The same things were measured in two ways. Each way mixes the same 11 hidden numbers, adds some noise and spreads widely along 7 directions of its own, which tell nothing about the thing.
Some things both ways: the first way, then the second way.
[ -9   2  20  25  -8  11  -5  -1  -7 -25 -24  -4 -14 -13 -18   5  20  27
   7  -1  -1 -10  33  10  -2   1  -2  17  25]
[  5 -11   4  11 -17  35   1  13   7  45 -33 -34  17   3   2  40 -24  35
   9   6  14  13   3 -16   0]

[ -5  36  42  10  38  12 -26  -2  -8   1 -19 -13   6  11 -36  -6 -19  35
  -1  -7  -8  -5   2   5   7  15 -22  10  12]
[ 12  -5  10 -27  -3  24  17   2 -12  29 -42   3 -21  16  27   1  10 -10
   0  11  45  26   6   3 -18]

[ -9 -21 -13  23 -20 -21   2  -1   0  -2   9   1 -37  15  -2 -10  19  -2
   2   9   6  -5  15  -7 -24   2  -7  -7  29]
[ -7 -22 -37  32  -3   7  -4 -23 -30 -40 -26 -35   4  39 -10 -25 -22 -27
 -18  16  17   6   7   7 -28]

[-16 -23  40  35  33  17  17 -11   4  10  11 -24 -23   9 -27  22   3  -3
 -19 -14  11  -6  -5   9 -20 -40  43  22  32]
[-32   0 -46 -28   4   2   8  14  -9 -30 -24  26  -1  14  26 -32  -9 -29
  13   5   1  -4  19 -26 -20]

[-17  14  36  37   0  -3 -27 -16 -10  11 -25 -21 -16   7 -35 -23   0  29
  23  -4  17   7   6  18  -4   4  -9   9  31]
[ 12 -15  22  25  -3  -9 -18 -57  -1  13  29 -37  -8  -3 -23   2  -9   9
  -2 -20   6 -12 -15  27  26]

[ 11  -8  17  10  13  30  17  -9   5 -23  -3  11  -7   3 -10  31 -17  22
 -19  21 -32 -50  25 -36  -2  10  17  13  45]
[-18  -4 -25  -7   3   1  -4  -9  -6 -49 -23 -14 -19  30  14 -38 -12 -45
  -1   3  13  -2  15  33 -24]

[  4  30  11  35 -14 -35  -4 -15 -12 -23  29 -28 -10 -20 -18 -15 -18   5
 -22  -1  21 -18  11  12 -22 -33  -1  27  37]
[ -4  -1 -19   3   3 -34 -27 -36   1  15  37  20  11  -9  -1   5   4   6
  21 -21 -19 -21  -2 -13  59]

[ -7  20  15  11  22  11   0  -9  -1 -33  10  -2   6  -6 -24   2 -17  22
  -5  -4  -6 -19  14  -1   4   2  -5  21  16]
[-11  12 -28 -25  19 -30   4 -16 -22   9  10  46  -8   8   9 -16   3 -17
  22 -21  -1  -9  30  -3   9]

[ -9 -38  14 -15  17  31  22   1   6   3  14   6   4  22  -1  31   1  -4
  -7   8   8 -11  -6  -2 -16 -20  37  -1  -2]
[-11 -10  15  18   1  16  33  11  20 -18 -36 -58  23  30   5   5 -20  -6
  10  25   9  38  13  21 -49]

[ 11  -5  -5 -16  -1 -24   3  -6   3   0  32 -10  -5   3  13   1 -22 -11
 -16 -23  30   8 -13  24 -15 -59  20   0 -23]
[ 23   0  24  -7 -21  30 -15 -29  10 -21  12 -24 -33  19  17  14   5 -15
  -2  19  30  -7 -10  26  -1]

[ 17  24  17 -18 -15  33 -17  40  -8  33  32   5   5  -2  -7  10   1  17
  10   6 -21   9  25   5 -13  55  -5  -9  -8]
[ 32 -10  15  12 -17  28 -19   1   1  29   8 -33 -13   4  -1  33   3  28
 -19  15   8  -7 -19   0  21]

[-16 -23   5   2   4  19  32  25  -8   8   4   8 -22  19   8  16  39 -11
   8  14   1 -12  17 -19 -14   9  20  -8  -6]
[ 11  -6 -26  -6  -6  11 -21  -7 -17  -4  21   9  -3 -25  23 -25  10   7
  -6  15 -19 -19 -10 -16  49]

[ 12  22  47 -13  -9  43  -9  11 -11   6   5 -15   6  -5 -28  17  -9  32
 -12  17  15 -22  11  22 -17   2  14  16  22]
[ -2 -32  -7  47   0  14 -24 -46 -31  -8   0 -35   9  29  -9  13 -31   1
 -22 -12  19 -26 -18  12   6]

[-20 -50  22  31   9   1   6  -2   2  34 -37 -13 -52  20 -18   9  17  20
  22  -7  13   5   2   4   1 -23  -9  -7  51]
[ 28  22  43  -7  -9  -2  22  -3   5  10 -11  62 -19  22  -4  19   4   5
  56 -15  -6 -16  31  -9 -13]

[-17 -39 -13  -3  -9  18  23  -3  -1  10 -16   7   3  22 -33 -22  15   8
   4 -15  20  19 -17  23  17 -20  11 -16 -29]
[ 14 -14  -5 -14 -17  36 -32   2   5  23  12  -6 -16   3  34  22  11  -3
 -13   0  14 -21 -13  15  32]

[  5  11  21  15  11  -5  -7   4   0  11   1 -20 -15  12 -21  -2   1   1
 -30 -15  10  18 -11  17 -14 -37  -5   1  -5]
[ 31   6   2  12 -19   5 -39 -51  -7 -20  22   4 -51   7  12 -14  -2  -2
   1 -12   8 -34   4  28  54]

[  5  19  33  15  20 -10   6  15 -23   1  15 -14  -5 -16 -14 -10  11  12
  10 -23 -15  -8  19 -16  -4  -1 -13  14   3]
[ 28  27  32  -8  -5  -1  10 -23   1  -1  -1  13 -16  23   7  24  10 -14
  43  -5  14   6  26  34 -18]

[ 10  14 -15  -8 -21 -13 -28  11   8   1   6 -10   3  -3   8   9 -22   9
  -2  14   5   6  23  45   0   1 -32  -1   3]
[-14 -32  20  30  -4  24  29 -21  40 -11  -6 -65  17 -16   2 -26 -23  18
   2  15 -12  34  -2  -8  -5]

[-16  22  -5 -17  29 -12  -6 -26  -6 -26  15   8  36  26  14  -6 -35 -15
 -26 -12  29   3 -35   3  -1 -37  43  -6 -54]
[ -4 -10 -29 -14  -2 -15 -17  -2 -21  -9  -3 -19  -1  -7   5 -31  20 -16
 -12  29   6   7 -22   3  20]

[-18 -20   8  -1 -18  12   8  15 -14   0 -24  13  -7  18 -36   0  16  19
  -3   4  13  12   8   7 -16   4  -4  -8   3]
[ 18   2  18  53  -9 -25  12 -23 -19  -8 -17 -19  16  33 -34  21  -8   4
  40 -18  -7 -13  25  20 -26]

[  6 -35  33 -14   0  37  -6 -10  -1  25  18  -7   3  22  -5  24 -14  16
   8  31  12 -25 -12 -15 -19  -2  18  -7  45]
[-41 -33 -20 -35  12  -6  10 -21  -1 -46  18   1  -2   9  35 -62   5 -58
 -22  30  30   8 -10   8   0]

[-20 -16   5  -8  -8  27  -7   5 -13  -3 -32  18  -3  22 -22  -7  19  33
  15  11  10   0   4  -4   5  31 -12 -19  11]
[ -6 -18  -3  36  19 -30  16 -11 -12  12 -14 -19  29  15 -21  -6  -5   4
  11  -9 -13   5   0   0   9]

[ 28  29  -6  -8   2 -11 -32  -6  -2 -21  35  13  18 -23  31  -6 -24  17
   3 -18 -38 -13  27 -17   4  27   1   2 -10]
[ 10  31  18 -10  -3 -40   1  20  34  -4   1 -24   1  14 -20  37   0  31
  31  18 -23  14 -11 -16  -2]

[  1  30  58  -8  25  33 -20   9 -20   7   0 -13  15  -2 -23   6  -8  38
  18   2  -4 -15   9 -10  -2  21 -11  11  17]
[-29 -17 -22   1  23 -25  30 -11  -6 -28   3  -4  30   0  11 -35   1 -14
   7  11 -14  14  -8 -31  -5]

[ -2 -22 -38 -41 -11  10 -16  10   7 -15   1  22  23  10  17  17 -14  10
 -17   5   5  11   4  37   9   3 -11 -21 -20]
[-15 -17  13   3  -6   5  29   4  35  17 -19 -28   7 -10   3 -12  -5   8
  21   7  -4  23  10 -15   0]

[-20 -36  17  21  -2  15  10 -14   1  21   7 -15 -12  17 -12  19  -9  -2
  -2  19  31 -12 -10  15 -16 -26  40   5  39]
[  6  -5  22  17  -4 -20 -10 -18  20  24  25  -1  20 -11 -22  18  -1  19
  33 -19 -30 -12  -2   0  34]

[ 11  30  38  30  21   0 -13   0   0  14  16 -26 -16   1 -26   2 -17   9
 -26 -11  -9  -2   2   7 -18 -13   2  17  23]
[-26 -20 -26  -3  13 -15   5 -18   9 -16   3 -10 -13  -5  22 -49  -4  -9
  -8  -3  -3   2   0  -4  30]

[-11 -30 -24 -37  26  15  39  24  -2  -6  48  11   6   6  28  22  13 -19
   1  -4   3 -20   2  -2   1  -4  24  -6 -30]
[  8  -4 -11  32  16   1   4 -42 -15  22   9   6   9  19 -22   1 -22  -4
  14 -35 -13  -4  31  10   0]

[-11 -11   3 -30   7  25  10  10   0  -8  25   1  25  24  -2  29 -14  -8
 -19  33  17 -19  -1  21 -21  -3  20   4  -7]
[-10 -24 -34 -20 -10  23  -4 -18 -43   7  -3  20  -2  -4  26 -31  -1 -20
 -13  14  35  -4  15 -15   1]

[ -4  14  24 -11  15  38   0  26  -7   2  32   2  15 -11  -9  33  -7  14
  -7  -1 -12  -6  23  11 -11  28  18  14   5]
[ 17  -4 -31 -29 -28  54 -30  -2 -10  32   3  -1 -31  -8  15  15   7  -8
 -10   6  24 -20  -2 -18  10]

[ -5  18  30  19  30   8 -18   1 -15  25   8 -26  15   8 -15 -32  19   4
  26 -15 -10  11  -7   5  17  13 -13   0 -23]
[  3   7   0  -9  20 -19  -7 -40  -7 -18  23   6  -8   8   5 -27  -9 -13
   5  -9  -5   6  10  32  16]

[ -4  13  12 -14 -11  20 -25  13  -2   2   5  -5   1  -2 -33  12 -29  38
 -10  12  16  -8  21  51 -12  26 -15  13  37]
[  3  -8   6   3   1 -19 -20 -67  -1 -21  56  -5 -30  -9  -5 -16  12 -20
  10 -34  -4 -37 -13  16  28]

Other things, the second way, with their names:
(197): [-27 -32  28  27  15 -16  36 -29  26  43  -2 -27  23   1  -3   0 -31  27
  15 -28   2  18  30  14   6]
(408): [-11   3 -16 -54   3  16  13  19 -17   3 -25  18  -2  21  23 -13  12 -47
   4  27  36  20  13  12 -33]
(27): [-10 -11  20  47  16 -14  22 -35 -10  -5 -27 -23  11  52 -13   7 -40 -16
  25 -40  15  -2  49  64 -37]
(373): [ 10  24  16  -7  24 -51  20  -2 -16  19   3  31   5  19 -20  18  -1  15
  33 -21 -16  -4  18  -3 -11]
(202): [-20 -21   2 -13  -1  -3   7 -50 -14 -13  21  12 -48   0  -9 -53 -28 -25
  -7 -35  23 -34  24  10  -9]
(64): [ 13   4   8  16  -5 -15  -3  19  25  18 -22 -14  -6   1  -6  19  13  26
  25 -10 -28  -9 -23 -20  27]
(129): [  9  -2   6  21 -12   5  -8 -14  26 -13 -14 -58   8  -9 -14  -7   1   9
  22  19 -15  27 -24   7  11]
(81): [-28 -22 -14  -7   7   2  34  32  -1  10 -49  -2  17  21  32  -7 -10  -5
   1  12  19  15  12 -18 -13]
(257): [ 31 -21  23  43  -4  18  -1 -27 -31  61 -37 -25  -1  43 -15  41 -19  22
 -15  -8  45  10   8  29  -1]
(361): [ 26   6 -10  45 -20   4 -33 -33 -16 -69   6 -37   1  25 -25   7  -1  -8
  15  12 -22 -21 -22   4 -15]
(398): [-16 -17 -48  26 -20  19 -10 -27   3 -56  -9 -34   9  13  10 -16   5 -31
  21  14  -5  -1  -7 -36 -24]
(152): [ -7  -5  35  50  27 -44  41 -20  23   7 -23 -38  27  26 -26   4 -16  12
  41 -31 -23  24  14  29 -19]
(130): [  5  12 -18   2 -22 -26 -25  13   8 -25  -1  -8   5  14 -29  17   6   5
  25  15 -23 -11 -11 -26  -3]
(370): [-12 -22   3  38   6 -23  16 -16  10 -35   5 -14  23  18   2 -22  -9  -1
   8  12 -19  -7  -1  -6  18]
(56): [ 42  27  19  -3  -7   2  33  25 -10  20 -23  19   4   7  -9  24  22  21
  38  27 -12  14  20 -27 -20]
(8): [ 19  25  15  29  11 -43 -20 -46   3 -45  28  -2   3  31 -23  15  -7   1
  33 -12 -26 -12  -2  24  16]
(237): [ -6   6 -44 -35 -21  -7 -35   3   6   7  16   4 -22 -22  10  -3  15   4
   8  12  -5 -17 -18 -47  46]
(290): [  1 -19 -29  32  -2  -6 -25 -10 -26   1   5   3   0   2 -21   0  -8  16
  -1 -30 -30 -53 -20 -36  22]
(360): [ -5 -14 -20  36  22 -16   9 -42 -58 -60   8   6  -3  52 -26 -38 -34 -37
 -21 -11   1 -32  18  21 -37]
(276): [-13  12  19 -18   3 -22  31  18  43 -53 -22 -35   5   1  32 -28  10  -7
  32  43 -10  46   1  16 -11]
(227): [-18 -22 -10  -2   6  26   9   5  18  35 -20 -17  38  -7  13  -2  -8  -9
  15   3  -2  33  10   8  10]
(410): [ -5  -2  10  -8  12 -36  28  -6 -18 -11   2  40  -8  17  11 -23   5 -10
  17 -12  -1 -18  22  -1  -7]
(73): [-18   9 -43 -13 -16 -18  -3 -21 -46 -26 -11  50 -25  42 -31  -7 -45  -6
  11  -8  24 -35  47 -49 -48]
(423): [  6  -6  13   0  -5  27  12  -5  -8 -11 -47 -57   1  24  11  -2  -6 -19
  -7  34  45  39  -6  43 -33]
(299): [ -6 -17  -4  -5  -1   5 -13 -43 -33   2  24  15 -24   6   0 -25 -21 -23
  -8 -27  23 -38  27  36  10]
(278): [-22 -31 -30 -18  13  -7  -2 -26 -39   2  34  51   3   0  25 -33   6 -38
  -9 -19  13 -38  11  -4  23]
(390): [-27  -8  19  32  18 -67  25 -21  12 -38  14 -24  32  28 -34 -11 -10 -10
  35 -19 -27  -3  15  20 -32]
(132): [-16 -21 -41  48  -1  14 -29 -30 -17 -44 -36 -41  -2  61 -10  -2 -57  -7
 -25   0  16 -11  -3   1  -9]
(332): [ 19  23  12  17   3 -18   0   5 -11  26 -43  22  11  26 -11  30  -8  17
  48 -23 -11   1  30  18   5]
(111): [-38 -40   9  34  22 -46  40 -25  -6  33 -14   7  26  17 -30 -21 -27  -4
  18 -46   0  -9  29   4  -2]
(47): [-13  16 -28  -5   0 -34  -9  43  11 -51 -17 -16  32  17   0   5  -1  11
  15  42 -36   7 -22 -34   2]
(142): [ -1 -12  -4 -23   5  22   5 -11  -6  32 -12  -1  -6   5  25  -7  10 -21
  -2   3  31  20   2  17   2]
(14): [-24 -25  -1  41  13 -12  22 -44   9 -25   9 -33  14  10 -11 -40 -25 -18
  16 -25 -16   0  28  29  -3]
(78): [ -1  -3  18  -1  31 -39   1 -32  17 -17  32 -31 -15   7   0 -17   6  -9
  -5 -21 -15  -2 -26  37  18]
(406): [ 12  24   5 -26   7 -35  -2  -1 -16 -17  19  33  12   3  26  12  26   8
  29  20  -7  -2  -4 -13  13]
(351): [ -7  -4  37  -9  17 -51  14 -29  15  50   7  46   7  12   9  23   6   6
  46 -38  11  -7  14  11  41]

Some of these things the first way, each followed by its name:
[ 15  50  -6 -14  -8 -32 -20  -1 -20 -30  11  -2  34 -11  -2 -40 -18  13
   4 -14   1  -3   9   9  13  -3 -32   2 -46]	(406)
[ -4  -1  32  13  17   9   4 -16   5  -3 -28  -1 -15  18 -32   2 -19  28
   4 -10   9  -4  -6  -8   1 -29   1   4  11]	(410)
[ -1  13  14  13  21   2   6  18 -27   4   0  -7  11  -2 -12 -16  24  -3
 -21 -21 -15   5   0  -1   8  -1   7  -1 -29]	(332)
[ 27  24   6  18 -57 -25 -24  16 -10  26  18 -20 -25 -13 -19 -17  -3  14
  -8   1  13  23  16  15 -26 -13 -37  -6  25]	(370)
[ -8  -6  12  -8  35  11  -8  -7 -12 -12 -15   6  15  18  20  19  -5   8
  -7  16  -9 -30   1 -21   8   7  11  -6   8]	(129)
[  3  13  -3  28 -23 -20   9 -10   1 -21   8  -6 -15 -18  -9  -4 -11   5
  -3 -11  12  -5  24  13  -7 -33  14  18   2]	(299)
[  8  19  61  26   7  23 -52 -10  12   3  27 -31  -1 -18 -19  31 -23  28
  -6  -3  -3   9  24  39 -36  -2  12  33  54]	(73)
[ 23  10   4   9 -13 -25  -6  -1 -28   6 -11   9   7 -15  -7 -38  -1  22
   8 -37 -23  10   7 -26  19  -3 -12 -13 -22]	(111)
[ -6   8 -19   3 -16 -28 -14  10 -20  -8   5   5  -2   3  13 -28  26  -5
   0 -10   5   8  15  15  -8  13  -5  -9 -26]	(423)
[-18 -66 -24 -16   6 -26  20   5 -16   1  -6   6  -3  28  -9 -16  22 -10
 -10  -9  16   2 -14  15  -6 -27  -9 -19  -8]	(398)
[ 10   1   8 -23  29  16  -9   3 -14 -24  23  18  30  -6  26  16  -2  11
 -16 -10 -31 -22  11 -26   0  21  21  -3 -12]	(237)
[-16 -17  23  -8  34  37   7   8 -17   7  -9   5  13  20 -17   1  14  22
  19  11 -16 -25   1 -23  14  36  -4  -6  12]	(142)
[ 15  37  37  14  -4   8  -7   5  -4   1  18 -18  -5 -11 -36   9 -24  15
 -39 -13  10   6   5  23 -25 -27  15  21  10]	(81)
[ 12  27   0   0 -17 -21 -14   8  -8   6  25 -13   2  -2  -4   0 -31   1
 -18  12   9  -8  14  25 -16  -4  -8   8   8]	(361)
[  1  -9  10   4   5   4  11 -13  12  -9  16 -12   3   7 -20  12 -27  -1
 -22   3  14 -11  -1  25 -13 -41  24  17   6]	(197)
[ -7   2  14  33  38 -22  18 -35   5  -3  -5  -3 -40  13 -10 -24 -15  10
  17 -36  -2 -26  -3 -27  10 -25  30  12   8]	(78)
[-17   1  33  16  -6  17  -2  -6  12  16   5 -17 -33   9 -26   9  -3  17
  18 -12  44  19  -4  27 -20 -33  19   9  17]	(360)
[  5 -38 -25 -17 -11   3  25  28 -14   3   6  20   3   4  10  -6  34  -2
   7  -6 -21   1  16 -15   9  11 -10 -21 -28]	(14)
